The same things were measured in two ways. Each way mixes the same 9 hidden numbers, adds some noise and spreads widely along 6 directions of its own, which tell nothing about the thing.
In the rows, 100 means zero.
Some things both ways: the first way, then the second way.
92 105 97 80 91 107 119 119 97 80 99 110 83 137 132 86 109 72 131 129
 109 100 63
105 106 111 85 99 106 97 118 74 102 97 93 93 97 107 91 105

100 85 93 101 100 79 91 108 112 102 117 95 110 82 83 90 96 94 88 92 119
 113 93
94 104 91 72 90 103 109 126 71 82 95 93 77 95 102 123 100

117 103 95 106 126 82 100 106 90 104 122 77 98 111 69 100 104 104 89 93
 121 111 104
105 111 90 111 93 115 106 122 97 105 112 139 106 101 129 116 124

95 72 86 97 138 77 91 92 122 68 97 117 130 82 102 101 101 102 148 118 63
 116 56
108 121 90 98 109 97 71 101 130 88 73 108 76 156 73 105 99

80 107 91 93 113 110 130 120 87 102 113 86 78 134 120 88 92 92 118 114
 108 93 106
118 82 89 100 83 100 98 136 100 101 77 122 57 72 116 106 101

105 91 106 108 105 81 94 104 101 100 113 96 107 97 93 101 105 94 92 94
 118 112 92
83 94 92 98 92 107 108 95 117 111 90 102 107 114 106 108 76

124 80 94 106 99 82 82 111 92 101 138 98 131 91 87 83 87 100 90 111 105
 117 90
97 107 93 96 87 88 91 122 86 76 92 104 95 103 114 116 103

93 112 74 87 137 95 110 121 89 92 101 68 82 107 67 90 98 91 82 86 130
 112 86
111 90 88 100 101 119 107 118 75 96 107 105 116 98 135 112 110

103 105 103 103 111 102 106 101 94 88 102 93 108 118 98 103 114 98 115
 101 102 111 92
71 143 128 83 109 121 96 89 102 103 112 69 96 118 98 113 114

111 114 101 96 95 104 113 102 116 120 103 79 81 110 68 92 107 109 91 84
 138 113 130
93 110 91 75 104 112 111 125 88 74 117 76 94 113 133 128 76

91 100 94 96 105 106 99 109 107 104 92 97 105 101 83 91 102 98 105 104
 119 105 100
129 93 96 114 104 104 104 137 65 86 93 109 92 77 137 123 124

89 111 72 97 137 87 119 118 82 91 102 74 96 101 90 108 97 96 113 89 95
 100 88
100 94 92 96 102 122 113 135 91 94 132 141 88 109 105 136 129

92 98 79 88 109 90 105 110 105 55 95 87 117 111 89 93 110 88 109 101 101
 124 74
85 109 124 98 90 90 88 116 91 90 73 83 79 72 92 105 121

90 112 92 95 104 126 103 97 119 104 84 105 84 123 103 89 114 97 122 84
 97 103 94
106 87 94 88 92 110 83 97 97 103 63 85 71 101 98 89 88

105 99 89 95 105 102 102 105 111 97 85 110 96 93 102 103 99 103 124 100
 92 108 83
95 100 92 103 102 101 95 112 107 96 125 114 104 129 94 107 98

118 84 123 109 89 123 96 92 116 87 120 130 106 95 80 89 105 82 99 111
 130 115 104
78 106 90 92 74 103 90 73 90 106 56 63 55 72 89 94 94

90 106 86 95 93 84 104 117 98 94 100 76 98 118 93 94 104 105 97 95 115
 100 105
122 83 94 110 107 94 107 138 104 87 80 111 111 109 116 120 99

89 104 91 92 90 96 108 119 100 84 93 97 103 84 99 100 103 82 104 96 115
 103 78
91 101 115 72 103 123 106 109 85 112 97 83 73 99 61 103 132

124 93 81 104 109 87 96 108 95 79 110 102 101 96 77 102 98 92 91 89 106
 120 88
88 106 85 120 76 96 98 80 127 130 118 113 133 124 83 87 124

112 80 102 112 116 82 74 85 117 82 125 116 127 113 84 94 118 109 130 110
 79 94 86
108 136 93 105 83 104 83 99 113 120 54 124 70 107 70 82 146

115 89 114 106 80 110 73 89 129 96 98 114 97 105 86 89 110 111 83 83 117
 116 102
97 89 90 116 100 87 104 94 99 109 88 108 109 121 75 108 90

88 99 78 95 99 105 106 115 109 102 73 107 95 82 94 104 88 98 114 95 103
 103 99
135 78 74 117 104 94 88 109 120 96 82 91 110 130 107 100 95

98 97 98 103 67 98 104 107 107 106 88 116 116 105 126 105 103 100 135
 109 85 98 103
86 127 116 83 92 89 97 119 110 97 99 84 65 102 69 108 112

103 106 84 106 108 106 82 97 106 98 91 93 113 119 87 97 111 126 116 85
 77 100 102
78 106 98 109 91 83 77 78 150 104 44 80 84 124 64 82 72

86 93 84 101 106 87 77 115 101 87 100 93 122 81 84 95 98 107 100 94 95
 91 79
88 98 99 107 105 103 131 115 85 114 144 114 123 116 62 123 135

Other things, the second way, with their names:
<395>: 112 98 98 108 99 97 74 121 104 79 60 109 66 100 92 110 123
<716>: 62 123 81 105 79 96 119 93 90 96 128 107 126 107 127 126 83
<931>: 86 96 81 97 87 99 106 96 81 90 110 92 95 103 109 126 88
<273>: 93 99 80 108 85 102 105 98 101 111 101 129 82 112 61 115 132
<65>: 133 101 84 93 108 113 87 120 67 86 47 131 51 115 89 116 120
<578>: 112 87 73 122 88 99 118 112 86 117 126 136 101 103 84 116 133
<394>: 109 124 96 112 86 100 77 79 130 114 57 90 84 116 95 94 117
<825>: 93 121 109 93 112 95 91 87 88 85 99 69 101 142 69 125 112
<671>: 112 78 92 103 115 98 97 111 114 87 73 85 96 132 86 118 83
<932>: 86 104 92 112 95 104 99 118 122 99 123 136 113 120 102 113 114
<1038>: 108 106 115 88 108 109 86 115 85 89 56 74 67 85 119 104 93
<519>: 127 97 94 109 90 100 63 112 109 103 60 128 61 100 96 86 125
<660>: 92 113 112 93 102 109 110 120 94 103 110 112 72 99 85 130 124
<486>: 100 93 111 105 92 100 92 103 64 101 72 89 87 69 108 103 118
<946>: 99 82 106 80 98 115 86 106 71 89 70 79 71 83 122 106 84
<213>: 111 83 63 108 94 95 82 89 111 87 55 101 104 140 94 101 79
<490>: 76 85 106 104 99 98 77 102 108 84 85 106 86 108 91 110 86
<902>: 101 101 101 99 98 91 81 110 99 76 75 84 81 105 112 122 94
<652>: 114 103 102 96 112 98 82 124 76 73 98 90 74 111 81 118 132
<921>: 87 101 94 115 99 82 102 89 125 100 124 64 130 132 86 108 88
<445>: 119 121 112 96 101 115 95 125 86 114 88 115 67 86 90 100 154
<313>: 116 95 105 102 111 104 78 103 73 83 48 78 88 102 101 100 109
<381>: 93 62 82 101 102 117 102 76 110 105 117 67 159 139 132 102 60
<7>: 118 87 116 105 114 107 67 118 104 79 35 99 70 97 129 110 89
<621>: 87 82 101 105 81 102 91 106 113 113 85 105 113 83 117 80 93
<513>: 118 97 93 89 92 112 94 133 59 85 86 108 74 74 132 107 118
<1003>: 92 130 110 98 98 113 83 99 115 107 83 96 78 102 111 95 109
<413>: 117 81 79 122 95 97 102 93 141 116 73 98 116 128 106 106 83
<361>: 103 115 108 98 112 92 96 144 74 62 102 127 83 110 124 146 100
<837>: 86 79 101 96 108 106 97 94 132 110 92 72 130 131 93 84 65
<35>: 104 68 94 128 104 92 96 96 136 113 90 110 131 131 90 105 87
<187>: 101 116 100 104 102 99 98 105 131 105 89 94 71 115 92 116 94
<288>: 123 106 109 117 108 104 84 109 103 91 113 71 124 112 133 116 135
<873>: 71 90 102 110 76 107 91 100 105 109 118 97 130 74 126 76 111
<534>: 88 144 110 94 109 114 126 110 91 115 132 118 92 128 63 133 143
<527>: 114 76 96 104 96 114 73 106 103 93 65 94 70 89 117 101 107
<659>: 98 109 100 112 94 101 89 103 133 119 57 137 61 113 68 98 106
<861>: 88 142 101 69 104 124 111 111 79 96 103 88 72 112 90 115 116
<947>: 82 117 92 118 73 97 106 87 113 123 117 88 100 76 114 100 114
<204>: 126 90 67 121 101 111 102 115 95 93 101 136 122 129 130 123 114
<500>: 105 105 95 81 107 111 84 108 126 84 82 71 93 138 107 106 83
<337>: 110 87 96 103 115 103 88 116 92 80 100 95 103 126 89 115 113
<184>: 73 110 106 70 71 117 109 108 81 108 94 90 55 59 111 112 105
<887>: 109 91 93 105 88 106 85 100 105 110 112 96 99 102 100 98 130
<648>: 89 94 87 88 99 125 97 92 94 99 77 104 82 116 101 111 87
<9>: 80 69 92 100 89 111 115 110 96 111 112 101 133 91 116 92 84
<163>: 97 131 97 86 106 124 104 115 92 92 95 100 97 120 115 114 113
<901>: 112 98 104 107 119 122 87 93 90 96 97 87 128 136 107 111 124
<175>: 116 139 77 86 108 109 124 122 90 95 142 113 96 151 88 143 131
<611>: 105 122 92 93 97 91 85 110 86 77 83 86 94 114 130 108 79
<844>: 82 135 122 90 96 93 103 96 106 110 102 76 90 117 56 107 125
<571>: 114 121 104 103 101 99 100 131 91 97 90 107 83 94 96 109 135
<262>: 97 93 118 110 90 100 85 93 109 107 90 70 121 94 108 99 127
<407>: 117 94 93 107 92 102 72 115 91 82 90 92 116 100 126 94 134
<105>: 87 99 105 103 95 94 97 112 111 91 86 101 90 102 108 120 87
<191>: 116 93 91 104 90 119 99 122 86 105 104 117 86 75 150 113 114
<863>: 104 120 116 101 106 117 88 124 84 95 102 135 76 103 98 123 150
<647>: 76 78 98 104 75 81 113 122 104 106 136 102 117 75 131 102 65
<269>: 58 122 112 78 76 99 114 91 99 125 120 81 110 97 79 87 102
<177>: 130 121 114 74 117 123 69 115 93 92 59 86 78 129 103 89 122
<807>: 84 108 114 92 101 111 109 111 42 89 117 82 129 83 127 110 117
<357>: 101 115 103 89 126 121 87 119 94 76 98 113 93 151 71 122 128
<99>: 81 95 86 98 84 97 100 83 103 105 90 78 114 114 86 94 90
<907>: 99 87 107 113 100 107 73 96 108 105 62 94 102 98 105 75 100
<651>: 110 114 104 84 123 112 100 130 57 76 72 120 75 124 84 124 110
<276>: 94 99 114 81 98 113 95 112 112 100 79 81 71 93 115 110 87
<420>: 92 101 116 89 108 104 88 112 79 82 91 84 115 113 118 106 88
<658>: 106 88 115 133 102 85 112 125 85 105 113 119 103 75 112 128 117
<975>: 100 111 93 89 99 114 107 113 88 103 77 133 49 109 69 129 120
<239>: 97 101 100 119 90 103 74 83 121 106 93 99 110 114 104 100 123
<615>: 135 65 82 133 111 124 93 112 96 101 103 114 124 103 161 114 110
<261>: 88 115 105 80 105 132 87 89 89 103 104 85 96 127 85 100 130
<113>: 96 107 89 110 85 107 88 93 123 108 70 91 104 101 107 89 113
<675>: 126 98 91 101 103 112 88 118 79 90 111 104 105 114 124 115 131
<520>: 93 109 95 96 78 123 101 94 105 125 99 96 77 81 97 92 133
<937>: 127 148 123 95 115 108 76 116 95 87 89 78 80 119 117 116 144
<796>: 75 110 111 99 100 99 100 118 84 87 123 110 112 105 96 115 114
<463>: 93 125 88 108 93 85 72 85 136 95 61 92 91 136 90 90 81
<412>: 113 106 96 103 104 106 84 91 128 97 81 63 104 134 98 109 111
<743>: 71 136 109 84 74 94 120 117 66 102 131 97 85 67 117 120 113
<181>: 105 106 96 95 92 108 99 107 65 100 105 94 118 103 101 99 137
<55>: 91 103 119 74 107 115 74 105 95 90 53 81 97 114 97 80 91
<697>: 91 97 87 119 62 89 93 73 151 151 63 110 108 103 69 56 104
<792>: 119 92 86 128 96 88 80 90 139 120 58 116 89 125 70 87 106
<220>: 83 100 106 96 88 95 89 107 96 103 91 116 86 105 63 94 116
<221>: 110 92 86 97 109 117 94 120 94 81 81 105 97 121 109 111 105
<484>: 116 97 80 107 92 103 83 84 103 100 74 73 95 115 108 96 97
<112>: 75 111 107 100 112 107 112 87 78 99 103 88 111 128 60 125 115
<518>: 71 123 97 109 96 106 119 105 122 112 133 141 99 130 84 136 109
<894>: 123 96 93 102 77 110 88 111 92 117 55 117 69 70 128 90 117
<781>: 97 117 100 87 76 124 83 98 109 121 65 99 62 77 109 72 119
<701>: 113 101 92 103 104 118 106 128 76 100 93 164 69 111 89 138 137
<976>: 92 121 77 86 119 117 97 71 103 87 100 64 83 170 60 127 91
<923>: 76 112 127 85 124 112 100 126 71 72 119 97 94 111 104 138 103

Some of these things the first way, each followed by its name:
105 112 84 92 119 110 105 119 92 100 104 75 81 92 71 89 92 92 63 72 137
 124 91 : <381>
91 93 96 95 112 100 101 110 103 98 112 108 105 103 101 87 99 87 124 119
 104 95 79 : <513>
107 83 128 120 76 101 94 100 101 106 131 113 112 108 107 95 98 103 100
 115 114 94 122 : <413>
104 99 87 99 90 81 102 131 76 120 95 102 107 78 119 110 82 86 106 110
 106 101 76 : <177>
109 79 105 97 130 106 90 83 132 82 121 106 111 99 86 78 100 113 116 105
 94 126 85 : <519>
105 86 104 95 104 79 97 102 116 69 110 101 99 95 92 98 107 96 102 104
 114 112 78 : <621>
96 91 91 114 94 101 95 110 95 105 98 111 134 76 98 107 93 100 121 103 86
 98 103 : <412>
102 86 94 109 103 110 97 109 101 98 107 112 105 72 97 100 80 104 102 97
 96 104 100 : <887>
122 95 101 102 104 93 108 95 113 79 112 109 89 112 75 103 115 85 106 99
 123 115 100 : <204>
112 94 125 100 68 110 91 82 150 114 95 107 85 109 97 86 112 122 97 84
 124 118 125 : <647>
99 116 87 107 94 101 106 117 82 122 86 85 100 103 100 112 98 100 95 80
 109 107 111 : <660>
97 100 93 103 103 114 117 116 89 95 93 109 97 81 104 110 86 88 111 103
 105 106 94 : <527>
109 103 89 97 119 104 103 103 102 72 105 102 99 97 82 100 109 89 114 94
 100 107 74 : <261>
112 87 127 111 105 103 100 96 110 120 128 102 99 84 82 93 92 104 88 106
 136 112 118 : <191>
100 108 89 100 108 98 119 115 94 119 79 83 91 89 85 112 88 103 90 89 129
 123 119 : <187>
120 97 102 116 108 80 111 115 62 96 130 95 108 116 111 115 97 91 105 115
 102 101 97 : <518>
102 105 100 103 95 95 92 113 91 97 92 91 101 98 104 108 98 114 95 92 102
 102 93 : <923>
116 101 87 112 99 109 103 100 97 82 87 116 102 102 98 118 104 97 114 83
 85 114 100 : <239>
97 96 101 96 117 98 113 94 116 87 106 105 93 126 96 91 119 74 115 102
 118 123 85 : <894>
111 79 86 101 102 89 93 106 112 66 109 115 118 75 80 98 94 98 114 106 92
 105 82 : <407>
103 94 110 113 105 114 111 99 103 90 106 110 82 112 87 105 98 106 102
 104 118 97 127 : <947>
108 122 86 87 83 109 100 102 120 75 67 98 68 133 77 100 132 87 90 68 129
 115 90 : <807>
128 103 96 106 101 90 105 109 87 96 109 89 100 98 85 110 99 97 84 88 120
 126 100 : <863>
122 81 127 114 102 90 71 73 128 106 123 109 136 99 86 91 120 117 114 103
 98 120 97 : <659>
94 112 85 104 123 114 113 109 89 104 106 92 99 110 85 100 105 93 117 93
 101 94 102 : <520>
93 111 85 93 105 111 102 112 105 97 96 72 96 106 76 85 99 113 82 80 121
 115 109 : <671>
100 102 81 91 100 123 117 126 85 72 106 97 87 110 100 87 80 102 108 112
 99 95 98 : <652>
97 103 82 90 94 116 100 90 145 78 53 107 96 95 71 101 115 110 112 72 104
 128 106 : <921>
94 106 71 88 147 121 115 110 98 75 90 96 96 99 70 92 98 84 115 97 104
 119 75 : <976>
116 101 76 97 89 88 84 108 106 93 82 106 111 87 95 106 105 96 104 79 91
 119 73 : <220>
102 83 93 115 104 96 76 103 103 117 103 104 138 73 92 97 87 112 99 92 90
 117 100 : <902>
98 98 91 105 108 103 98 99 103 114 88 100 126 104 100 101 103 107 126
 102 87 116 102 : <937>
118 100 87 97 83 111 103 111 96 74 93 108 102 108 95 97 102 82 90 92 112
 131 88 : <825>
100 105 92 108 107 114 83 107 90 95 100 102 116 103 92 99 106 105 111 93
 87 93 86 : <901>
85 95 67 94 139 99 113 123 80 76 101 97 97 100 97 96 87 73 104 101 101
 115 67 : <931>
110 85 104 103 97 105 100 98 118 87 108 119 104 87 92 96 98 92 112 104
 107 112 94 : <675>
88 98 88 100 103 109 74 95 124 96 67 111 115 93 86 97 116 96 104 74 99
 118 77 : <486>
107 95 91 109 112 86 100 107 96 79 112 95 97 100 74 107 101 105 100 97
 107 93 107 : <113>
81 104 76 96 114 88 120 132 68 70 103 104 92 113 120 111 96 82 140 127
 83 65 71 : <221>
114 93 95 94 91 86 106 103 118 61 82 120 93 79 84 119 111 90 119 101 108
 105 77 : <873>
108 102 85 91 112 110 110 107 112 81 98 96 77 105 66 90 100 90 86 86 132
 121 100 : <578>
105 102 83 103 98 102 102 112 89 82 79 113 104 94 117 118 98 95 121 94
 78 107 76 : <490>
111 94 113 113 81 88 94 101 96 100 111 112 121 110 105 108 116 92 118
 113 105 97 97 : <534>
101 95 105 109 111 95 97 95 104 96 116 102 106 117 99 98 114 92 111 97
 102 107 94 : <975>
115 81 115 112 81 98 91 108 96 113 120 129 100 112 123 95 89 99 114 128
 102 92 100 : <611>
112 94 83 111 102 97 96 110 90 86 108 111 108 91 87 107 97 88 106 92 95
 103 92 : <273>
104 96 58 96 130 86 87 112 101 90 84 99 106 82 69 102 96 89 97 77 95 120
 71 : <213>
